There are 4 ways to turn a row about zero (a turn may also mirror it). The second row of each pair is the first, turned, with some noise. The first 36 pairs use one turn. New pairs use 2 turns, one after the other, and a turn may come again.
Known pairs, each followed by its turns in order:
[-32.4  37.4  31.8 -36.1 -33.2  24.3   0.6   2.6]
[-39.0 -16.7 -56.4  34.8 -14.1  14.1  11.0   0.7]	K962

[-34.4 -33.7  41.7   4.8 -30.1 -24.7  42.4 -44.4]
[ 18.4  -9.5 -37.6 -18.5 -51.2 -49.1  34.2 -33.5]	K962

[15.3 37.6 16.9 39.3 38.4 -0.6 41.9 41.9]
[-51.6 -41.6 -27.7 -23.3  -5.3 -52.8   2.3  -2.1]	K429

[-45.4 -26.5  40.5  -3.7  -5.8 -19.6  36.5  25.1]
[ 62.1  -5.4   2.7  40.8   7.6 -25.6 -16.2 -17.9]	K30

[-17.5   4.2 -29.6  12.4 -11.1 -14.6  35.0 -35.8]
[ 22.6  -4.9 -35.8  -2.1  17.1   3.2  31.9 -32.2]	K677

[ -5.6  39.4 -10.7 -11.1 -38.6 -19.1   2.7 -16.6]
[ -1.9 -19.7  -5.5  -2.5  18.2  41.2 -36.6 -12.5]	K429

[-14.9 -14.1 -19.6 -28.3  -2.9  -3.2 -42.2  37.5]
[ 16.1 -15.4   6.3   9.0   1.8  41.8   8.8  48.8]	K962

[ 12.3  28.7  -0.8  23.5  11.4   1.2 -36.6  11.4]
[ -7.1 -34.8  -3.9  10.0  -5.2   4.6  27.2 -29.2]	K429

[-33.5  11.0  22.7 -11.4  16.1 -11.1  14.6 -18.8]
[ 37.3  -9.9 -20.8   1.0   4.0 -11.1 -15.0  25.7]	K30

[ 39.6  -7.8 -33.0  12.4   4.3   4.8  39.7   5.1]
[ 11.6 -43.8   7.9  31.0   0.3  -4.8  38.1  -7.3]	K677

[ 12.0 -37.0 -10.2  16.4  12.2  10.4 -14.8  32.4]
[10.2  4.0 46.5 -0.1  8.5  4.7 23.2 22.7]	K962

[-24.6 -41.0 -34.3  22.3 -29.8  21.6  42.3 -18.3]
[-10.3 -20.0  25.9 -39.0 -38.4  11.0  34.6 -43.9]	K962

[ -3.2 -19.5  21.3  21.5 -43.9  16.1  10.9  26.3]
[  6.8  31.6 -13.9 -33.9   1.5 -13.3 -10.4 -37.5]	K429

[ -3.6  -4.8 -21.2 -11.3  -5.5 -39.7 -40.4  14.2]
[ 28.2 -13.4 -26.7  16.3 -25.7  34.5  11.8   3.4]	K429

[ -2.2 -18.7  33.9  41.2  -4.4  18.9  24.4 -21.9]
[ -0.5   1.8 -25.6  10.8  22.3  -1.3 -52.0 -25.0]	K30

[-18.4 -14.3  12.6 -16.9 -34.3 -10.8  11.0  15.7]
[  7.4  35.8  -2.0   1.9 -11.2 -34.6   5.4  -1.3]	K677

[-21.0  -1.9  -5.8 -33.6  20.3  24.7 -41.7   3.4]
[  3.0 -27.1  32.3 -28.4 -29.5  -4.3  -5.4  26.1]	K30

[ 16.4 -11.2 -19.2  39.3  36.5 -22.2 -28.5 -45.6]
[ -1.5 -18.1  10.7  -5.7  61.6  49.8   4.8 -11.2]	K677

[ 18.7  -7.7 -24.9 -16.5 -27.0  16.1 -10.0  35.3]
[ 11.8   0.0   1.2  41.3  -9.9 -20.8  -6.7  36.6]	K677

[-43.5  37.7 -21.5 -22.1  17.9  40.2  41.6   8.6]
[ 27.0 -13.6  12.7  31.1  -4.0  52.3 -15.5  54.3]	K30

[-16.3 -25.7   8.5  24.9  -3.4  14.6 -35.6 -42.2]
[-10.6 -34.8  -3.6 -42.7   8.0 -33.9  13.3  20.3]	K962

[ 40.1   8.7  39.7   1.3  -4.2  -2.4   4.2 -27.9]
[-53.1  19.2   8.0  -3.6   8.7  21.3  15.4  -7.0]	K429

[ -4.8  10.4 -28.4   3.1 -23.3  -2.4  10.9 -18.6]
[  9.6 -11.9  20.3 -11.0  -0.4  19.3 -30.6  -1.0]	K429

[  7.2 -36.4  34.3  -9.1  28.2  40.1  -2.8  12.7]
[ 10.2 -40.1   3.5  -7.7 -29.7   8.4 -34.0 -34.0]	K30

[ 19.8  19.7  39.8  25.4  12.0  32.3 -44.5   0.7]
[-52.8 -18.8  10.9 -24.8   8.5   9.8 -30.3  36.1]	K677

[-44.4  41.6  35.5 -23.3   4.6  39.5  26.4 -41.0]
[-15.3 -12.7 -52.3 -48.6 -33.5 -13.0 -33.2 -42.3]	K677

[ 34.9  -2.8  23.1 -31.2 -36.7 -32.1  37.5  42.7]
[-20.8  26.9  28.0  44.1 -38.8 -42.9  33.6  -9.4]	K677

[-27.7  19.0 -46.2  14.4 -32.2 -34.0  15.5  45.4]
[-2.7 27.5 36.6 55.5 26.0 -6.5 39.8 21.2]	K30

[ 42.9 -29.1  39.3  10.5  19.0  34.6  35.2  44.9]
[  4.2 -39.0  -8.0  27.5 -12.7  36.3 -12.4 -72.4]	K30

[ 19.5 -29.9  13.0  -3.3  24.1  13.3  18.1 -42.1]
[  0.1 -35.1  19.6  -7.8  26.0 -12.0 -11.5 -40.0]	K677

[ 25.4 -39.1   1.2 -42.4 -15.3 -27.9  20.5  20.1]
[ 30.1  18.5  17.1  19.6 -57.9   5.1  -4.8  16.1]	K962

[ -3.2  29.3 -21.1  39.3 -10.4 -14.3  10.9  -3.5]
[ -3.8  25.9 -12.5 -31.1  22.8  15.5   2.8 -28.5]	K962

[  1.2 -25.0  31.9  23.3   5.2  30.9   1.0  28.2]
[ -1.6  26.3  -7.4 -12.7   0.1 -41.3  28.0 -23.6]	K429

[ 39.7 -17.1   8.4 -16.1  32.1 -41.2 -44.3 -41.5]
[ 37.7  -3.8   3.0 -19.0   4.3 -43.0 -53.6  44.0]	K962

[  6.3  10.6  -6.7 -15.8 -41.4  33.4   4.1  34.0]
[  8.9  11.8  46.5  -0.8  10.8  40.6   6.0 -17.2]	K30

[ -9.7 -44.7 -43.2  26.6  15.8 -13.3   0.0 -11.1]
[ 38.5  -4.9  27.3 -25.0 -37.9  -4.3  11.9  30.2]	K429

New pairs, each followed by its turns in order:
[ 45.9 -23.0 -19.9  31.3   8.5 -11.4  -9.1 -27.1]
[ 13.1  27.1  15.8  10.4   5.7 -15.1  -6.6  58.3]	K30 K30

[-39.6  -1.9  43.5 -10.9 -36.5  40.7   0.1   2.2]
[ 55.7   6.9 -21.6 -15.8   0.5 -23.5  48.0  -6.3]	K962 K677

[ 21.6  11.3   8.1 -30.7   0.8  24.7  14.9   7.7]
[ -8.3  25.7  13.2  -2.6  13.5 -35.2  -8.1  -9.2]	K677 K30

[  2.8  43.2 -35.3  25.2 -26.3 -17.9  -6.2  37.3]
[-45.2 -32.8   3.4  31.4  29.5  15.1 -24.7 -20.5]	K962 K962

[ 37.0  -9.7 -23.6  40.7  30.7   8.7  18.9 -17.2]
[ -5.7  49.9   8.1 -16.8 -16.8 -46.0   3.1 -14.6]	K429 K677

[ 20.5  41.9 -32.6   4.5 -13.1  36.3  44.8 -16.5]
[ 30.2  22.1 -15.4   8.7  33.2  26.0  61.7   2.1]	K429 K429

[ -4.1 -38.6 -42.4  23.2  23.4 -15.2 -41.2 -31.6]
[ 14.3  77.3 -21.4  -8.0  -8.5   6.6  17.1   8.1]	K30 K677

[-39.7 -41.0  33.0 -20.8 -33.1  15.2  27.6 -11.4]
[ 12.1  71.5   0.3  35.1   7.0  -2.2  -7.1 -18.6]	K962 K30

[ -3.1 -45.2  36.4 -26.3  25.7   3.6  28.1  -4.0]
[  9.5   6.5 -36.4  -6.2 -20.6 -49.0 -19.4  25.0]	K677 K962

[ 11.8   0.9  13.6  10.6 -17.8 -24.6 -35.1 -32.4]
[  9.8  -5.8   2.5   1.3 -10.9  44.8 -38.0   2.8]	K429 K30

[ 37.3 -24.2  38.9   7.2 -25.7 -35.6   7.0 -12.6]
[ 34.9 -17.3 -43.6  16.6  22.9 -24.3 -13.2  28.5]	K677 K30

[-17.7   6.1 -29.2 -32.3  16.7 -16.7  44.5   2.7]
[-41.3  -4.4  14.3 -41.2  -5.7 -29.1 -13.0  13.3]	K962 K962

[-21.3 -24.3   5.9  40.7  31.4  18.0   1.8  14.4]
[-19.4  45.5 -20.1  35.9 -10.8 -10.4  -4.7   7.6]	K677 K429

[ 15.0  31.8  -1.4  18.0  36.7 -20.4 -42.2  20.2]
[  4.8 -19.4 -10.0 -29.5 -33.0 -27.4 -30.3  34.6]	K677 K677

[-43.7  34.3 -21.9  38.4 -30.4  35.9  36.0  40.5]
[ 11.6  13.1 -20.5  -0.1 -60.4  -0.8 -74.9  -1.4]	K677 K429

[ 40.6 -28.4  -8.7  -6.9  10.5  -7.3 -31.7  26.6]
[ -6.2  22.0   2.6  18.2  31.6 -31.1  36.8  13.0]	K677 K962

[  2.3 -17.0   7.5  13.4 -34.2 -23.7  32.6  30.9]
[-37.3  25.3 -25.0   2.1 -13.8   7.1 -15.4 -34.5]	K962 K962

[-39.7 -18.3  45.0  45.1   7.6 -42.7  37.8   0.9]
[ 21.6  37.1   0.4 -16.6 -24.4 -10.1 -59.8 -54.1]	K962 K962

[ 30.1 -35.8 -20.9  43.3  -5.1 -38.1 -36.3  37.8]
[ -4.4  33.0  15.9  65.0  36.3 -20.7  28.1 -24.5]	K677 K962

[-40.0  20.3  40.4 -40.6 -40.4  41.5 -22.5  27.7]
[ -1.8 -10.3  31.1 -23.4   4.8  45.8  63.6 -45.9]	K962 K962

[  1.0  15.1 -20.3  38.3  29.0  38.7  34.1   1.5]
[ 21.4 -15.1 -45.4 -21.0  -2.1 -19.2 -41.5  21.0]	K962 K30

[  5.0 -37.7  18.4  28.6 -19.3 -33.2 -38.7   3.5]
[ -8.4  39.5  -1.0  -4.3  15.2  31.7   8.8 -50.1]	K30 K677

[-12.8  -3.6  -1.4  21.5  19.1  21.7  30.1  -2.4]
[ -9.6  -6.7  16.6 -24.9  22.3   5.5  18.5  18.6]	K30 K962

[ 45.6  33.7 -13.9  -2.2  17.6  -4.6 -17.9 -43.2]
[ -3.3  37.0   9.4   2.2  10.5  42.7 -46.8  17.5]	K962 K677

[  6.5 -22.8  15.2 -20.4 -11.7  26.2 -26.6  22.9]
[-25.8 -17.6 -29.5   0.4  12.0  20.4  27.4 -12.8]	K429 K677

[  8.6 -42.0 -13.3  29.9 -32.9  39.2   2.8  11.3]
[57.4 33.2 25.3 17.8  0.3 -1.3  5.0 10.2]	K677 K962

[-23.3  39.1  12.3   9.8  -1.3  -5.1   1.2   9.2]
[ -9.8 -33.7  -8.7  19.9 -19.6   1.6   4.7 -16.5]	K30 K30

[-17.7 -24.8  11.3 -31.8   1.4  -4.3  31.9  25.7]
[  5.1 -44.2 -19.9  12.8 -24.8  14.9  -6.8 -12.3]	K429 K429

[-30.0  27.6  40.7 -17.4  34.4 -15.3   8.9  44.4]
[ 51.7  -4.5  33.8 -26.7  17.6  39.1  -5.0 -22.8]	K429 K962

[-27.7 -43.5  16.3  40.3  38.8 -34.5  13.4  -5.1]
[-43.6  28.1  -8.6  16.9  10.8 -61.4  24.9   2.8]	K30 K30

[  0.5 -15.0  16.5   9.9 -20.5 -44.4 -34.4 -16.2]
[-13.1   8.7  34.2  17.2   2.7 -33.7 -38.9 -12.9]	K429 K429

[-42.0  40.2  11.3  31.6  18.1  -7.9 -37.0  16.2]
[ 34.4 -16.2  57.2 -11.5 -25.7 -18.5 -14.5 -23.6]	K429 K962

[  3.6  -7.4  -4.2  42.8 -41.1  41.8  -8.0 -35.2]
[ 67.3 -18.2  33.2   7.6   7.2  23.9  -7.7  -2.3]	K677 K962

[ -2.8 -29.1 -34.9  -0.2 -28.2  35.5  38.4  32.1]
[-15.8  25.1 -17.0  29.9  -2.7 -13.3  41.0 -49.6]	K677 K30

[-21.7 -45.8  -9.4  37.5  32.1  41.8 -12.3 -15.9]
[  5.8 -33.1  -4.9 -23.6 -60.7  -3.6  20.8 -36.0]	K677 K30

[-22.5 -34.1  40.6  10.3 -23.1   6.9  15.6  17.4]
[ 10.1   3.7 -16.1  16.0  10.1  22.7 -56.5 -14.2]	K429 K962

[  1.6 -35.0 -15.0 -11.1  41.3 -30.7  41.8  21.3]
[ 11.3  17.3 -43.7 -23.6  16.6  23.8 -18.4 -48.2]	K677 K30

[  1.0  24.2 -10.8 -41.2  -0.1  37.4  -4.0 -17.9]
[ -6.7 -16.2   2.3 -22.1  10.9  -7.5  54.0 -10.0]	K429 K429

[ 24.6 -39.4  17.0  43.8   1.1  21.3  -0.2   3.3]
[ 55.4  -8.9 -27.2  10.6  20.9  -9.7  17.7  -4.7]	K962 K30

[37.6 26.9 45.9  5.6 36.6  1.1 42.7 37.5]
[-11.0 -33.5  69.5 -37.1 -14.8 -18.9  -7.8 -28.4]	K30 K962

[ -0.3 -20.5 -35.5  40.5  21.1  33.1  27.4  16.1]
[-32.6  30.7   7.2  -3.2  52.9  -9.5  17.2  25.6]	K962 K429

[ 41.3  26.0 -43.6  -9.4  21.8  21.6  29.2 -32.8]
[ 29.5 -18.8  25.7 -10.2  29.7 -51.5 -32.3 -27.2]	K429 K30

[ 16.9 -11.0 -32.7   1.4   1.7  11.9  40.9 -30.0]
[ -7.4  16.2  37.0 -26.7 -28.7   2.7  12.1  32.2]	K677 K429

[-46.0  -7.7  14.9 -39.2  30.3  31.8  14.2  -9.7]
[-21.4   3.3  28.8  38.9  20.0 -28.5 -11.1  46.4]	K30 K677

[-36.3  37.1 -13.4   7.8 -25.7 -40.2 -45.8 -18.1]
[ 53.5  28.1 -10.5  59.3  15.4  12.7  -3.5  -9.0]	K30 K962

[ 42.6 -25.5  -6.0  31.4 -17.3 -28.4  16.2  11.5]
[-19.9  27.7 -45.5  29.5  -2.2   0.8 -27.0   2.2]	K962 K962

[ 29.6   0.5 -46.0 -22.7  20.7  42.1 -43.4  41.9]
[ 13.7 -72.4  33.7  -0.6  12.0  -2.5 -41.6 -28.7]	K962 K30

